Every row belongs to one group in each of 4 separate groupings. Each group adds its own fixed numbers to the row, and there is some noise. The rows also spread widely along 13 directions, which tell nothing about the answers.
In the rows, zero is written as 100.
Some rows, each with its group in each grouping after it:
[115,78,86,81,94,88,80,80,137,93,108,96,94,78,116,103,107,98,100,114,105,122,84,116,103,106,107,84,71,115,91,98,92,78,110,87,86,100,84,110,100,84,99,90,120]	(1) k850 k652 (2)
[116,91,94,111,118,97,100,101,90,105,100,104,115,79,127,107,90,115,91,99,96,88,104,77,86,113,79,87,121,88,117,79,85,91,93,103,89,88,94,103,106,117,115,102,99]	(1) k972 k99 (5)
[123,91,103,90,101,85,97,92,91,104,99,97,90,107,108,83,95,91,98,94,124,104,97,93,77,105,104,86,93,86,99,89,90,86,96,111,89,105,91,82,107,84,106,113,106]	(2) k972 k657 (1)
[120,101,92,85,85,100,85,85,116,105,114,109,82,114,123,100,103,92,104,105,106,109,84,99,90,94,121,96,84,108,82,123,113,85,106,81,101,95,105,82,113,83,89,92,117]	(3) k420 k99 (4)
[84,118,103,84,121,122,93,108,87,100,115,84,94,104,108,84,106,110,85,82,99,73,91,112,106,81,103,104,82,116,87,106,115,105,116,126,61,110,96,131,70,104,70,99,91]	(0) k420 k165 (3)
[84,93,117,76,108,112,80,96,100,111,105,91,107,112,92,77,121,97,114,90,97,80,124,113,104,99,89,117,104,103,98,104,97,98,117,91,106,116,90,108,86,105,79,124,95]	(3) k850 k652 (3)
[91,116,123,59,79,76,89,120,102,117,112,48,114,94,92,112,140,106,113,115,88,80,125,108,121,91,83,131,106,115,78,108,100,121,115,78,118,103,100,103,91,99,82,108,91]	(0) k420 k657 (4)
[104,126,102,110,102,103,137,106,65,76,74,95,86,101,89,93,89,108,79,88,121,78,82,78,115,83,100,111,81,107,101,90,94,133,82,127,70,77,98,116,74,104,79,83,80]	(2) k420 k165 (0)
[114,82,102,77,89,108,91,84,99,98,98,111,107,107,118,98,88,90,111,104,100,70,108,81,107,107,82,118,111,108,113,106,87,95,104,66,123,74,85,104,97,110,79,113,101]	(0) k420 k923 (0)
[108,103,88,108,100,98,95,103,114,100,122,94,104,101,114,108,100,105,100,99,86,106,92,92,92,112,112,82,99,89,99,95,119,93,100,103,91,96,100,88,108,101,101,99,109]	(1) k972 k823 (5)
[119,108,100,109,98,95,115,109,90,104,101,108,98,98,119,93,101,94,82,96,113,104,76,106,90,96,112,88,96,104,114,100,106,102,93,123,93,105,111,118,99,99,114,87,111]	(0) k972 k923 (2)
[112,87,107,100,88,93,107,87,98,87,83,106,99,92,88,98,83,86,86,91,118,98,95,101,106,108,106,96,79,112,119,99,77,105,105,95,110,102,98,99,91,99,105,101,98]	(3) k850 k823 (1)
[83,96,112,98,117,114,97,108,112,110,104,120,101,96,91,85,112,85,104,99,103,102,106,137,103,80,118,95,97,127,111,118,105,100,112,109,97,133,113,117,86,109,99,92,104]	(1) k850 k923 (0)
[97,96,78,124,120,114,103,86,87,82,94,147,80,116,108,101,41,96,99,79,103,100,88,86,87,76,123,74,109,96,117,108,100,83,100,104,101,99,88,77,125,78,100,101,110]	(3) k972 k923 (1)
[111,67,115,73,104,101,98,120,107,104,101,117,121,94,112,64,135,75,134,120,121,99,122,109,96,124,80,100,130,64,116,71,102,92,80,103,90,101,76,107,103,116,133,109,124]	(1) k972 k823 (0)
[122,106,109,106,104,84,114,98,84,115,80,101,109,68,115,109,103,118,76,105,109,100,100,86,94,94,93,107,107,115,108,95,74,107,89,104,101,93,119,111,101,111,110,90,89]	(1) k850 k99 (1)
[110,100,113,76,83,94,107,103,92,89,100,93,92,118,94,85,103,79,102,90,123,81,98,92,115,103,106,110,82,110,101,107,101,117,100,98,88,92,99,93,80,97,84,101,100]	(3) k972 k657 (1)
[88,141,118,84,114,112,99,95,83,115,89,91,72,111,91,89,132,119,99,105,103,94,103,100,103,47,113,137,92,141,51,132,107,114,96,108,60,88,119,121,85,81,35,81,82]	(0) k972 k652 (2)
[100,104,82,95,111,120,96,82,109,94,96,122,81,102,111,91,98,105,98,101,98,107,87,102,99,84,118,99,90,115,87,117,104,89,101,94,87,86,100,110,98,91,72,93,101]	(1) k420 k165 (5)
[81,90,102,110,99,112,101,92,115,94,93,106,107,103,69,98,100,97,117,98,85,111,115,110,108,109,106,104,111,99,115,101,99,109,98,88,125,101,97,102,102,107,93,115,93]	(1) k850 k823 (3)
[106,120,123,102,125,105,113,115,64,111,88,92,104,104,104,84,117,117,98,91,110,77,116,72,91,91,85,123,115,92,98,82,97,118,87,129,60,94,110,102,87,124,86,98,79]	(1) k850 k652 (2)
[120,99,108,74,102,92,96,81,80,103,81,90,83,91,107,78,108,101,89,97,123,93,95,97,92,88,90,111,85,111,84,95,73,94,98,103,83,91,88,122,94,80,80,105,96]	(0) k972 k165 (3)
[105,118,115,102,127,101,88,89,97,140,100,91,86,85,95,86,136,119,84,104,104,127,105,117,68,77,115,98,97,119,71,113,94,88,103,129,71,128,129,113,102,90,83,92,93]	(1) k972 k99 (1)
[105,86,111,94,124,121,81,89,119,103,116,98,96,99,102,84,124,96,104,104,106,105,104,103,86,112,104,92,84,110,85,95,112,95,100,117,36,105,105,105,81,119,79,85,99]	(1) k850 k99 (2)
[104,112,108,88,95,89,102,103,85,93,100,75,85,122,82,83,96,93,105,81,114,89,101,87,101,105,107,101,83,93,92,90,102,110,103,111,87,107,92,83,89,92,84,117,99]	(1) k972 k165 (1)
[103,98,87,121,87,100,116,103,105,77,110,92,108,104,99,111,78,97,88,86,96,94,78,87,110,122,106,83,87,91,123,86,111,116,90,110,96,86,91,100,91,107,105,98,100]	(2) k972 k823 (3)
[122,88,104,82,113,112,86,59,97,97,83,112,71,98,110,86,90,102,90,91,121,94,91,90,88,90,103,103,68,125,86,109,73,84,106,94,66,87,99,108,88,94,63,97,90]	(1) k850 k652 (4)
[128,92,119,96,93,92,110,90,91,108,75,95,98,87,87,100,120,89,103,120,120,107,115,78,91,105,87,120,112,113,97,90,73,116,81,94,91,84,109,93,101,112,97,83,87]	(0) k420 k165 (2)
[79,117,90,88,105,115,89,77,113,109,94,105,82,102,84,90,124,118,105,106,81,120,95,125,104,83,114,111,93,112,73,126,107,85,104,90,107,97,103,127,104,79,61,109,95]	(1) k850 k165 (4)
[95,79,104,88,99,94,85,99,128,100,108,75,103,90,73,97,121,85,113,109,103,116,112,119,104,116,100,89,89,105,101,89,93,103,115,99,93,123,88,98,90,105,105,99,105]	(1) k420 k165 (2)
[73,83,91,107,113,122,95,90,119,87,98,123,104,102,80,93,89,98,118,95,85,110,107,120,108,101,110,93,110,99,115,102,103,93,102,91,113,105,85,112,104,101,97,113,100]	(1) k850 k823 (3)
[107,97,83,110,91,98,98,96,115,110,114,110,111,100,118,109,93,97,90,99,84,101,85,106,95,115,106,83,105,100,123,108,104,88,103,91,135,98,103,106,107,105,108,111,110]	(2) k972 k923 (5)
[100,86,107,67,92,104,88,107,116,102,116,104,108,115,111,84,114,78,130,101,105,82,110,100,114,107,99,114,106,111,103,107,109,104,103,76,104,93,92,97,90,110,94,110,112]	(1) k972 k652 (3)
[99,79,118,96,116,90,96,115,94,90,99,91,112,87,89,92,101,88,115,101,119,99,127,101,95,103,86,89,112,87,109,67,88,110,99,112,76,119,79,78,102,106,127,101,102]	(3) k850 k99 (3)
[115,93,102,95,97,109,101,82,97,96,93,106,90,112,102,87,93,87,95,89,111,82,92,85,100,110,99,106,83,117,110,108,88,102,102,93,91,88,101,105,84,109,77,100,96]	(1) k972 k165 (2)
[95,83,103,77,96,112,91,108,114,104,106,133,103,126,109,79,95,68,127,94,111,90,105,117,105,98,117,102,112,105,122,120,111,89,112,75,138,113,101,92,102,108,112,119,119]	(1) k420 k99 (1)

New rows. What belongs after each?
[121,94,111,102,106,116,95,93,109,110,111,112,102,98,113,86,119,93,91,105,111,109,98,94,84,114,112,94,90,100,96,98,113,97,90,119,55,100,117,95,92,117,94,84,102]	(3) k850 k823 (1)
[98,116,102,69,106,91,85,108,90,122,102,89,100,105,120,88,124,114,118,111,91,90,121,94,95,81,92,123,122,94,76,104,101,88,106,82,117,95,94,91,113,91,86,120,103]	(1) k420 k165 (5)
[107,115,101,133,102,90,124,87,81,85,76,94,76,92,58,95,78,99,66,75,123,129,79,113,90,97,126,71,64,101,107,88,81,111,104,143,88,134,110,99,95,80,110,95,91]	(3) k850 k165 (1)
[114,114,99,94,103,78,93,103,94,108,113,71,92,87,119,111,98,115,78,91,102,92,85,101,93,88,103,86,76,114,88,100,95,98,114,109,84,114,105,103,96,90,97,92,102]	(1) k972 k99 (4)
[94,108,101,67,101,96,86,106,101,94,117,90,89,99,121,90,103,96,91,93,106,73,87,119,119,70,105,101,65,132,87,118,106,100,125,98,78,109,88,119,73,80,70,90,115]	(3) k972 k923 (0)
[92,99,133,88,131,112,119,101,51,89,49,120,85,106,80,71,90,90,109,87,133,60,127,77,106,62,81,137,117,129,117,98,55,126,92,104,81,87,94,113,78,112,72,97,71]	(1) k972 k923 (2)
[106,98,110,87,111,95,102,88,87,92,78,102,79,93,87,80,117,101,115,112,125,119,110,94,93,78,99,109,103,100,72,90,85,103,81,106,64,88,86,94,109,73,86,90,97]	(3) k972 k99 (3)
[102,91,100,86,110,108,95,108,102,112,100,137,122,87,139,107,98,101,104,111,93,72,114,92,110,88,87,116,132,118,119,116,95,95,99,69,121,81,101,104,105,118,103,93,104]	(3) k850 k652 (5)
[78,116,96,80,80,90,99,131,124,115,121,86,112,107,89,85,153,92,118,116,87,124,95,150,116,104,114,100,113,87,91,109,139,100,100,102,131,121,95,126,104,84,115,109,127]	(0) k972 k165 (2)
[105,43,89,97,94,117,100,78,125,78,80,148,119,87,99,99,80,68,116,114,104,93,110,94,117,131,81,99,121,106,148,97,72,94,93,56,130,75,71,106,103,121,116,98,107]	(3) k850 k165 (2)
[102,123,86,114,109,90,115,135,88,104,117,92,131,64,144,122,102,133,64,97,84,83,79,101,114,95,92,86,108,93,115,87,113,109,103,126,89,101,103,127,93,113,126,81,105]	(3) k850 k652 (5)
[121,108,87,103,87,85,108,96,102,93,107,99,100,92,124,111,85,104,87,98,97,99,79,93,105,99,112,89,78,109,105,101,105,100,102,97,101,91,103,100,99,96,99,93,111]	(1) k850 k923 (0)
[98,93,97,100,86,101,100,83,126,94,98,82,99,84,64,104,119,91,94,107,95,120,96,119,113,124,103,94,80,119,97,101,92,111,99,98,95,96,101,123,81,101,82,91,95]	(0) k972 k165 (5)
[80,82,91,66,108,116,67,81,128,98,114,97,102,90,107,96,112,106,108,105,82,91,99,125,111,102,86,98,97,111,85,113,103,77,116,73,97,92,71,139,95,90,67,111,107]	(0) k972 k99 (4)
[119,91,119,92,88,95,92,95,117,135,103,90,107,94,81,81,157,82,108,120,105,125,122,116,84,130,97,107,112,98,98,103,94,100,94,95,114,117,120,96,100,110,105,105,104]	(3) k972 k165 (5)
[100,96,91,57,95,89,95,152,104,89,134,109,124,110,165,82,96,81,110,88,108,56,82,119,120,98,103,85,101,85,125,95,135,89,115,98,111,108,74,111,89,104,137,111,142]	(1) k972 k823 (5)
[111,90,84,97,109,107,100,92,94,85,99,103,90,108,104,77,95,102,112,94,111,113,93,89,88,111,101,85,101,63,94,71,105,87,88,119,70,92,74,94,110,92,104,112,109]	(1) k420 k165 (3)
[120,110,90,98,96,85,107,117,68,87,105,81,105,107,133,98,76,114,85,80,106,78,83,80,93,102,92,88,98,61,110,70,107,96,102,121,96,95,73,100,109,93,119,116,112]	(0) k420 k823 (2)
[112,70,115,94,97,114,101,88,114,77,100,111,95,110,89,92,84,65,115,95,121,81,109,78,108,114,104,104,85,126,118,98,89,119,93,87,72,84,99,81,77,124,86,88,93]	(1) k972 k823 (3)
[109,95,121,111,115,108,86,101,112,126,119,92,110,94,102,105,110,94,95,98,94,96,120,97,79,103,109,98,98,126,106,105,100,106,110,107,82,126,130,79,94,127,98,93,88]	(1) k850 k823 (3)
[89,82,109,92,109,126,82,67,122,101,93,115,87,109,69,93,103,86,114,101,100,101,115,101,104,100,108,112,94,139,94,126,87,101,105,75,93,92,110,101,86,107,54,99,85]	(1) k972 k99 (1)
[67,103,108,131,115,125,119,107,110,99,86,128,96,94,48,106,111,88,111,109,91,126,113,123,110,81,119,97,125,124,113,119,103,124,87,110,95,113,121,108,101,107,94,71,86]	(3) k972 k923 (4)
[87,125,109,98,110,99,104,101,70,113,87,85,105,89,102,93,114,127,74,88,89,79,101,107,109,80,84,119,100,112,105,105,84,109,115,109,110,108,100,136,85,100,78,110,84]	(3) k850 k923 (2)
[106,95,100,102,107,102,92,95,105,124,102,98,124,70,114,107,114,115,80,102,85,97,102,114,96,113,85,98,110,108,113,98,86,91,109,98,116,106,108,134,94,116,104,106,95]	(0) k850 k652 (5)
[105,107,77,153,89,105,131,93,92,85,94,114,107,101,81,116,75,106,87,92,85,118,85,81,102,128,104,79,116,68,129,86,104,112,80,112,120,87,96,96,116,104,113,97,99]	(3) k972 k165 (0)
[123,122,95,88,103,83,98,101,75,106,104,98,85,105,150,106,72,112,74,80,110,66,76,82,92,70,109,97,79,122,98,118,93,92,116,94,101,96,108,98,101,87,91,99,105]	(1) k972 k99 (4)
[105,96,88,114,95,94,95,84,103,104,102,98,104,99,94,109,87,109,97,94,89,109,101,88,95,118,97,88,110,83,105,94,92,91,101,94,116,98,90,89,116,92,98,113,102]	(3) k972 k652 (1)
[112,122,112,92,91,73,103,121,96,123,111,70,115,88,110,106,132,110,98,109,94,103,109,103,99,100,101,107,104,100,93,94,106,111,100,106,109,110,120,94,100,107,108,104,102]	(1) k850 k923 (5)
[114,116,98,105,115,97,104,118,75,105,108,105,98,112,127,99,81,102,94,88,107,79,99,81,82,88,104,89,111,91,101,93,112,96,97,116,87,102,100,82,112,98,108,100,107]	(0) k972 k165 (5)
[108,102,112,86,84,73,94,109,103,99,109,56,94,99,78,88,119,90,108,100,113,120,103,120,93,109,107,86,80,83,83,77,104,105,103,119,90,126,88,92,102,77,111,113,111]	(0) k972 k823 (3)
[89,101,108,104,98,99,91,96,125,116,104,91,100,95,69,113,126,97,114,120,88,123,122,111,95,99,108,102,108,115,86,110,105,108,94,89,105,111,112,81,113,99,91,92,93]	(2) k850 k165 (4)
[104,127,110,113,95,100,138,99,65,88,71,91,104,94,87,105,91,115,72,81,101,70,92,80,123,98,96,123,90,122,120,103,77,138,93,107,106,75,121,127,66,124,75,99,66]	(1) k850 k657 (5)
[93,88,102,100,83,90,114,105,96,78,86,91,106,108,68,95,78,82,105,81,106,90,101,102,119,123,97,92,95,87,134,83,84,115,106,95,133,107,84,100,90,103,112,125,100]	(1) k972 k823 (1)
[107,119,110,102,104,92,94,86,84,129,91,87,92,96,97,99,115,115,89,103,92,104,108,100,84,82,97,116,108,117,89,115,82,96,105,97,115,104,113,111,108,87,75,106,89]	(0) k972 k923 (2)
[120,98,97,124,97,97,116,89,102,108,92,123,94,96,104,103,87,90,79,94,108,111,79,105,90,98,122,86,93,124,129,121,83,99,103,101,120,110,127,108,101,102,112,88,101]	(1) k972 k657 (2)
[89,84,89,85,107,108,98,94,120,77,90,113,89,94,86,88,114,92,123,117,106,117,100,105,116,93,101,102,101,108,88,97,101,99,86,92,69,79,74,113,97,89,85,84,108]	(1) k972 k165 (2)
[138,102,121,64,92,85,91,109,78,112,110,82,98,109,144,88,98,89,96,89,131,60,99,75,90,93,93,115,87,112,95,94,92,106,110,100,84,100,103,85,89,106,99,105,104]	(0) k420 k652 (3)
[108,85,121,96,120,102,109,83,92,94,66,117,82,77,82,86,95,88,92,95,136,105,103,109,99,73,108,106,77,146,106,103,58,112,99,110,71,112,113,114,82,101,92,78,83]	(1) k850 k652 (3)
[86,85,71,101,91,101,86,97,127,83,119,104,102,108,101,111,77,93,118,100,79,115,90,116,107,104,112,75,104,85,110,97,119,82,113,86,125,103,69,98,119,84,109,111,122]	(0) k420 k923 (2)
[102,102,82,124,101,110,103,107,124,95,140,82,121,73,121,124,107,117,68,101,75,104,73,96,109,122,105,75,84,106,106,93,125,113,98,126,52,92,106,120,83,118,97,67,102]	(3) k972 k823 (3)
[110,77,103,97,114,99,95,94,104,100,89,111,103,80,96,104,95,98,109,114,111,110,114,85,92,103,88,95,121,98,98,82,85,94,83,102,74,88,87,94,113,100,104,89,100]	(0) k972 k652 (1)
